There are 9 hidden switches. A switch that is on adds its own fixed numbers to the row, and there is some noise. The rows also spread widely along 9 directions, which tell nothing about the answers.
In the rows, 128 means zero.
Some rows, each with its switches (1 for on, 0 for off) after it:
[137 146 141 119 132 115 144 134 137 138 154 129 156 107 143  89 126 121
 156 123 125 125 175 113  92]
0 1 0 0 0 0 0 1 1
[101  92  87 111 125 158 164 142 123 122 103 122 108 112  82 139 118 148
 205 167 119 144 108 141 125]
0 1 0 0 0 0 0 0 1
[ 90 159 151 108  78  88 123 114  90 163 152 165  96 101 147 120 158 101
 129 107 182 141 180 160  75]
1 1 0 0 1 0 1 1 0
[144  86 106 108 168 116 144 131 134 178 138 113  95 156 118 105 134  93
 111 119  73 164 154 135 123]
0 1 0 0 1 0 0 1 0
[ 81 155 104 121 130 108 132 130 151 136 177 135 120  89 147 121 170 131
 166  61 118 139 119 109  75]
0 0 0 1 0 0 0 0 0
[126  75  80 168 133 118 109 118 154 111 125 125  95 135 147 135 147 122
  74  70 139 110 107 151 106]
1 1 0 0 0 0 0 0 0
[104 125 141  90 100  98  70 116 159 146  56 104  78  86 123 143 116 120
 146 154 119 134  87 196 122]
1 0 1 1 1 0 0 0 1
[ 87 136 130 100  88  96 127  96 114 180 159 148 125 101 151 110 144  93
 118  78 162 120 182 167  76]
1 1 0 0 1 1 0 1 1
[113 134 121 144 116  81 103 144 144 132 142 108  64  97 167 124 141 118
 108 111 124 131 162 144  85]
0 1 1 0 0 0 0 1 1
[ 80 140 133  79 104 163 142 105 116 177  81 150 144 109  88 115 120 112
 182 127 169 141 114 158 112]
1 0 0 1 0 0 0 1 1
[140 114 130 141 119  78  97 134 148 122 145 106  94 103 160 124 139 111
 103 112 110 120 165 139  98]
0 1 0 0 0 0 1 1 1
[151  96 127 106 119 149 168 120 134 112 147 134 212 119 109 112 108 124
 200 140 119 101 155 111 123]
0 1 0 0 0 0 0 1 1
[154 109 137 145 146  87 106 165 148 126 132 104  73 124 158 131 123 142
 115 186  99 147 152 141 111]
0 1 1 1 0 0 0 0 0
[146  75 122 113 126 148 127 116 166 119  84 110 190 103 109  98  78 117
 154 124 117  90 132 150 114]
0 1 0 0 1 1 1 1 1
[139  92 118 120 131 145 144  88 178 100  75 117 191 147  93 127 142 132
 145  50 164  99  99  82 149]
0 1 0 0 0 1 0 1 0
[184 139 175  95 175 129 147 126 149 176 120 127 156 164 113  63 117 118
 112 159 119 160 177 102 113]
0 1 0 1 1 0 1 0 1
[109 113 158  69 118 118 121 103 140 193 103 120 151 103 123 119 101 104
 161 132 120 128 153 169 127]
0 1 1 1 0 1 0 1 0
[171 127 168 110 129 115 143 125 129 139 104 129 160 165 113 101  96 134
 118 184 132 132 179 118 129]
0 0 0 0 1 1 0 0 1
[159  95 139  94 134  88 134 111 141 136 163 120 149 131 130 125 142 105
 144 114  83 129 155 128 127]
0 1 0 0 1 0 1 0 0
[183 136 176 158 106  86 102 136 140  75  88 131 135 138 139 119 122 143
 109 165 187 111 159 110 120]
0 1 0 0 1 0 0 1 0
[164  99 104 137 182 108 131 164 148 132 126  89  75 166 143 119 159 123
 107 140  73 168 135  99 136]
1 1 1 0 0 0 0 1 0
[146 139 141 135 149 141 109 162 144 152  88 120 132  95 137  51  59 117
 124 184 101 128 160 168  77]
0 0 0 0 1 0 1 1 1
[139 105 131 134 154 147 143 169  96 182 111 130  69 162 118 104  89 118
  96 216 119 175 180 149 105]
0 0 0 1 0 0 0 1 1
[106 143 103 109 121 115 180 134 127 111 159 127 104 139 108 135 201 133
 178  79 151 162 141  58 107]
0 1 0 0 1 0 0 1 1
[102 103  76 137 113  92 139 165 130  89 222 101 130  80 178 146 162 129
 185 116  55 115 153 112  83]
1 0 0 0 0 1 0 1 1

New rows, each followed by its switches (1 for on, 0 for off):
[197 137 191 121 143 109 105 127 158 131 109 132 189 128 142  75  93 119
 122 167 138 112 173 125 113]
0 1 0 1 1 0 0 1 0
[ 77 138 107 111 107 133 133 113 147 138 148 150 152  85 127 113 144 114
 169  47 157 117 116 129  75]
0 0 0 1 1 0 0 1 0
[110 108 123 105 102 130 164 111 125 102 111 131 129 147  86 165 177 134
 181  82 177 137 117  80 143]
0 1 1 0 0 0 1 1 0
[106 137 133 101 114  98 110 118 151 153 121 120  94  92 135 116 143 109
 142 104 135 142 138 146  93]
0 1 0 1 1 0 0 1 1
[176  56 124 127 120 115 142 109 135 101 140 112 155 168 113 154 138 113
 123 121 119 108 157 106 153]
0 1 0 0 0 0 0 1 1
[136 133 157 109 155 123 131 139 122 197 116 131 124 150 134  88  99 110
  96 164 117 159 185 136 109]
0 0 0 1 0 1 0 1 0
[ 91 118 156  54 102 115 141  91  87 241 145 158 109 140 108 128 120  73
 129 114 135 157 180 180 113]
0 0 1 1 1 0 0 1 0
[167  79 133 143 120 143 118 100 172 111  76 126 147 162 111 122 119 124
  82  82 197  95 125 115 123]
0 1 1 1 1 0 0 1 1
[112  75  85 116 119 142 169 132 108 134 171 138 126 135 107 137 128 114
 152 121 100 131 148 136  99]
0 0 0 0 1 0 1 0 1
[148 109 141 134  93  88 106 124 164  66 117 104 145  97 141 153 128 152
 164 137 136  92 125 123 124]
0 1 1 0 0 0 0 0 1
[127 106 102 147 112  95 164 162 115  84 214 131 135 115 161 138 161 140
 166 125 119 121 184  90  86]
0 1 0 0 1 1 0 1 0
[144  67  92 118 141 147 156 104 156 113 119 128 164 149  93 127 134 124
 148  77 126 115 104 116 134]
0 1 0 0 1 0 0 0 0
[118 108 123 107 103 144 168 121 113 111 103 138 138 129  80 147 129 149
 200 160 160 136 128 118 133]
0 1 0 0 0 0 0 0 1
[148  80 127 130  83 121 133 111 154  58 122 119 198 107 119 142 126 136
 170  99 157  70 137 106 120]
0 1 0 0 1 1 1 1 1
[100  58  63 150 131 100 122 140 149 122 181 107  75 115 168 168 167 129
 105  77  96 125 121 145  97]
1 1 1 1 0 1 0 0 0
[169  61 103 153 123  87  90 127 166  68 158  93 138 121 161 156 141 121
 108 111  65  87 119 134 125]
1 0 0 0 0 0 1 0 1
[159 164 187 126 130  90 111 119 144 123  75 129 120 144 124 108 135 139
 111 146 173 145 150 105 126]
0 1 0 0 0 0 1 0 0
[108 153 145  84 109 113 170 133 111 144 118 134 125 115 102 119 136 146
 197 172 145 160 164 116 111]
0 1 0 0 1 1 0 0 1
[ 97 111  97 143  93 153 134 155 130  72  85 137 133  82 103 132 105 153
 204 150 162 109  94 141  98]
0 0 0 0 1 0 0 1 0
[108 116  95 111 144 129 168 158 109 156 160 131  96 116 125 106 138 116
 171 140  95 166 158 130  93]
0 1 0 0 1 0 0 1 0
[136 141 163  91 127 116 109 130 137 144  56 114 124 112 101 108  97 119
 169 181 111 146 124 148 136]
0 0 0 0 1 0 0 1 0
[ 84 127 127  86  99 100 118 114 129 163 143 133 105  73 130 132 141 103
 178 104 124 139 135 169  93]
0 1 0 1 1 0 0 1 0
[112 112 133 140  93 107 116 155 100 114 126 137  87 114 133 157 125 137
 143 178 154 135 149 145 108]
0 0 0 1 0 0 0 1 0
[137  61  96 119 134 137 148 155 123 102 123 113 110 148  96 162 138 130
 171 161  92 147 112 114 144]
0 0 0 1 1 0 0 1 0
[141 134 185  74 108 100 108 105 154 143  51 105 137 115  98 123 118 123
 163 169 149 138 137 136 146]
0 1 0 1 1 1 0 1 1
[122  44 118  93  96 129 132  74 147 160 113 122 144 149 104 157 124  95
 105  66 152  99 140 154 135]
0 1 1 1 1 1 0 1 1
[124  89 109 108 141 120 149 142 121 145 172 125 122 131 125 143 132 121
 166 152  69 146 140 131 121]
0 0 0 1 0 0 0 0 0
[ 86  92  84  99 143 155 136 102 163 174  88 105 132 117  98 111 114 102
 135  60 100 128 106 147 118]
0 0 0 0 0 1 0 1 1
[ 98 137 100 116 130 126 125 128 172 145 120 114 112  86 137  90 135 113
 144  60 128 126 122 137  77]
0 1 1 0 1 0 0 1 1
[135 115 101 121 141 107 157 132 131 121 154 122  88 160 121 133 189 130
 131 107 126 163 136  89 118]
1 1 0 0 1 0 0 0 1
[109 122 106 148 114 142 146 130 100 142 126 166 107 158 124 110 144 115
  88  93 193 135 148 132  86]
1 0 0 0 1 0 0 1 0
[130 175 151 161 142 111  96 149 155 136  80 128  75 127 146  86 118 148
  71 147 176 147 143 126  80]
0 0 0 1 0 0 0 0 1
[126  79 101 102 118 137 162 104 155  96  92 111 152 140  80 151 148 144
 177  98 142 120 101  99 145]
0 1 0 0 1 1 0 0 1
[114 185 169 104 107  91 128 130 146 130 114 125 122 100 135 103 155 140
 156 127 182 144 163  93  91]
0 1 0 1 1 1 0 1 1
[163 142 193  84 128  89 109  93 154 157  72 107 151 161 108 103 130 104
  95 116 135 137 165 101 144]
0 0 0 0 1 1 1 1 1
[125 127 124 125 125  96 139 133 165 107 186 117 167 106 164 127 167 136
 158  65 126 110 153  77  94]
0 1 1 1 0 1 0 1 0
[165 111 136 116 159 101 147 124 140 171 193 123 153 156 158  95 137  94
 106  93  85 132 196 108 111]
0 1 1 0 0 0 0 1 0
[143 137 131 134 171 155 120 174 165 154  69 108 128 112 131  51  66 138
 119 186 112 145 145 138  83]
0 0 0 1 1 1 0 1 1
[152 133 149 121 141 100  93 122 180 110  31  91  82 128 104 113 134 137
 112 137 140 149 100 125 132]
0 1 0 0 1 0 1 0 1
[163  29  69 157 138 157 156 158 136  86 142 116 130 165 111 145  98 139
 126 159  92 108 130 125 124]
0 0 1 0 1 0 0 0 1
[137 147 135 108 167  70  81 145 179 166 151  91  78  79 179  80 145 104
 110 126  48 159 142 159  75]
1 1 0 1 1 0 1 0 1
[154 101 132  92 168 130 139 120 185 132 100  83 164 136 106 111 144 124
 161 107  85 139 123  81 143]
0 1 0 1 0 1 1 1 1
[165 123 130 114 144 143 146 137 166 109 123 116 219 109 135  72 109 132
 177 133 112 103 145 104 104]
1 1 0 0 1 1 0 1 1
[ 82 182 139  88 124 116 135 127 156 180 136 125 127  97 138  86 145 118
 150  71 143 147 152 109  71]
0 0 1 1 1 1 0 1 1
[164  56 118 151 123 153 157 150  97 105  97 146 114 169  96 132  89 143
 118 207 157 128 152 147 128]
0 1 0 0 1 0 1 0 0
[137 126 136 125 107  78 117 106 156 119 151 119 135 124 162 127 157 126
 110  82 147 108 155 120 102]
1 1 1 0 1 1 0 0 1
[166  97 134 142 130  92 110  93 188  89  93  95 144 154 130 137 149 136
  89  76 145 101 126  92 144]
0 1 0 0 0 1 0 0 1
[130 112 141 100 105 110 139 125 121 125 118 125 105 134 106 147 152 124
 158 147 154 148 148 116 126]
0 1 0 1 1 0 0 1 1
[117 119 128  62 127 107 116  91 160 155  72  95 109 116  95 129 163  96
 168  94 101 153  92 138 152]
1 1 0 0 1 0 0 1 1
[115 127 128  98 155 112 121 151 153 184 102  93  72 131 128 105 123 113
 118 142  87 171 148 130 109]
0 0 1 1 1 1 0 1 1
[145  62 129 126 105 116 103  90 129 143 102 136 134 153 115 140 101  90
  76 104 142  99 145 174 133]
0 0 0 0 1 0 0 1 0
[109 181 156 114 128 107 112 176 136 157 132 115 102  71 161  89  98 133
 172 195 103 150 166 148  73]
0 0 1 1 0 0 0 1 1
[132 103 171 113  71 104  92  84 146 121 101 142 172 101 134 148 106 115
 139 106 186  76 138 164 122]
0 1 1 1 0 0 0 1 0
[125 136 128  82 185 125 124 142 159 206 102  99  78 125 114  76 118 103
 121 145  51 189 128 147 106]
0 0 0 1 1 0 1 0 1
[127  93  98 119 136 125 158 138 134 130 186 132 134 122 132 126 157 116
 160  95 105 138 147 108  95]
0 1 0 1 1 0 0 1 0
[113 119 127 107 108 104 128 109 150 127 159 122 140  97 137 136 157 115
 164  85 133 119 144 119 103]
0 1 0 1 0 0 0 1 1
[120  80 129 102 110 150 129  96 122 173  87 138 117 153 103 140 118 103
 110 123 174 126 135 169 132]
1 1 1 1 0 0 0 1 1
[169 109 159  86 147 139 162 115 128 174  95 125 173 166  94  86  95 111
 136 166 127 143 183 118 139]
0 1 0 0 1 1 0 1 1
[ 87 127 111  84 126 132 170 150 130 141 121 119 110 109 102 134 155 144
 216 135 131 166 126 101 113]
0 1 1 1 1 1 0 1 0
[114 111 100 134 110  96 142 140 133  95 168 111  98 109 137 152 173 131
 163 104 118 132 144 101 106]
0 1 0 0 0 0 0 1 1
[152  94 100 175 129 146 140 139 145  95 111 135 123 151 125 104 123 132
  84 101 180 109 149 110  92]
0 1 0 0 1 0 0 1 1
[154 130 146 148 144 117 107 135 166 118  76 115 125 135 142 102 121 151
  95 153 166 127 135 122 108]
1 1 0 1 0 1 0 0 1
[ 88 145 145  80  92  88 108  82 146 144 105 127 134  93 113 148 146 117
 176  83 129 124 107 149 129]
0 0 0 0 0 0 0 0 0
[184 139 180 119 132  99 102 137 159 125  56 102 117 140 123  98 101 129
 115 185 141 136 154 126 136]
0 1 1 0 1 0 0 1 1
[135  92  89 120 169 145 172 155 151 120 130 115 102 163 102 130 162 148
 160 123 114 169 107  79 125]
0 1 1 1 1 0 0 0 0
[ 99 133 134 100 121 121  86 114 176 148  37 108  92 103 107 124 122 117
 137  95 147 139  77 155 122]
0 0 1 1 1 0 0 1 0
[138 148 148  96 152 126 170 131 126 159 121 133 148 163 119 102 145 144
 154 144 140 162 157  90 128]
1 1 1 0 0 1 0 0 0
[100  72  83 116 113 149 113 125 176 114 100 109 132  81 112 141 101 131
 176 105 105 101  73 170 105]
0 0 1 1 1 0 0 0 1
[156  83 110 132 142 161 138 111 168 111  57 119 152 153  87 103 114 124
 117  95 162 113 107 115 130]
0 1 0 0 1 0 0 1 1
[ 96  69  69 126 125 156 167 146 115 133 128 126  68 139  94 149 152 125
 149 124 140 159 124 124 109]
0 1 0 1 1 0 0 1 1
[114 194 138 128 176 117 111 180 156 163 106 109  98  73 158  47 105 124
 147 153  74 165 147 136  65]
0 0 0 0 0 0 1 1 0
[149  86 108 142 141 142 150 126 174  91 129 122 201 129 129 116 114 150
 154  91 129  87 126  98 116]
0 1 1 0 0 1 0 0 0
[135 107 159  98 116 116 117  98 127 156  56 130 120 135  93 130  97 119
 137 168 151 136 130 172 150]
0 1 0 0 0 0 0 0 0
[105 145 152  79 114 112 156 146 102 180 156 134 120 100 129 103 127 117
 177 171 124 161 196 135  83]
0 1 0 1 1 1 1 1 1
[124  53 103 132 121 118 102 122 126 138  92 116  66 139 121 167 134 108
  98 139 131 138 111 177 139]
1 1 0 1 0 0 0 1 0
[113 135 143 119  95 112 111 131 145 119  85 125 105 111 133 130 141 138
 135 132 189 124 135 133 101]
1 1 1 1 1 1 0 1 1
[109 106 103 115 136  79 105 137 169 147 176  83 123  56 179 109 122 104
 151 100  37 113 157 163  84]
0 1 0 0 0 1 0 1 1
[128 192 179 132 130 125 112 133 153 154  85 141 127 100 140  61 118 129
 113 123 198 138 164 121  68]
0 1 0 1 0 0 1 1 1
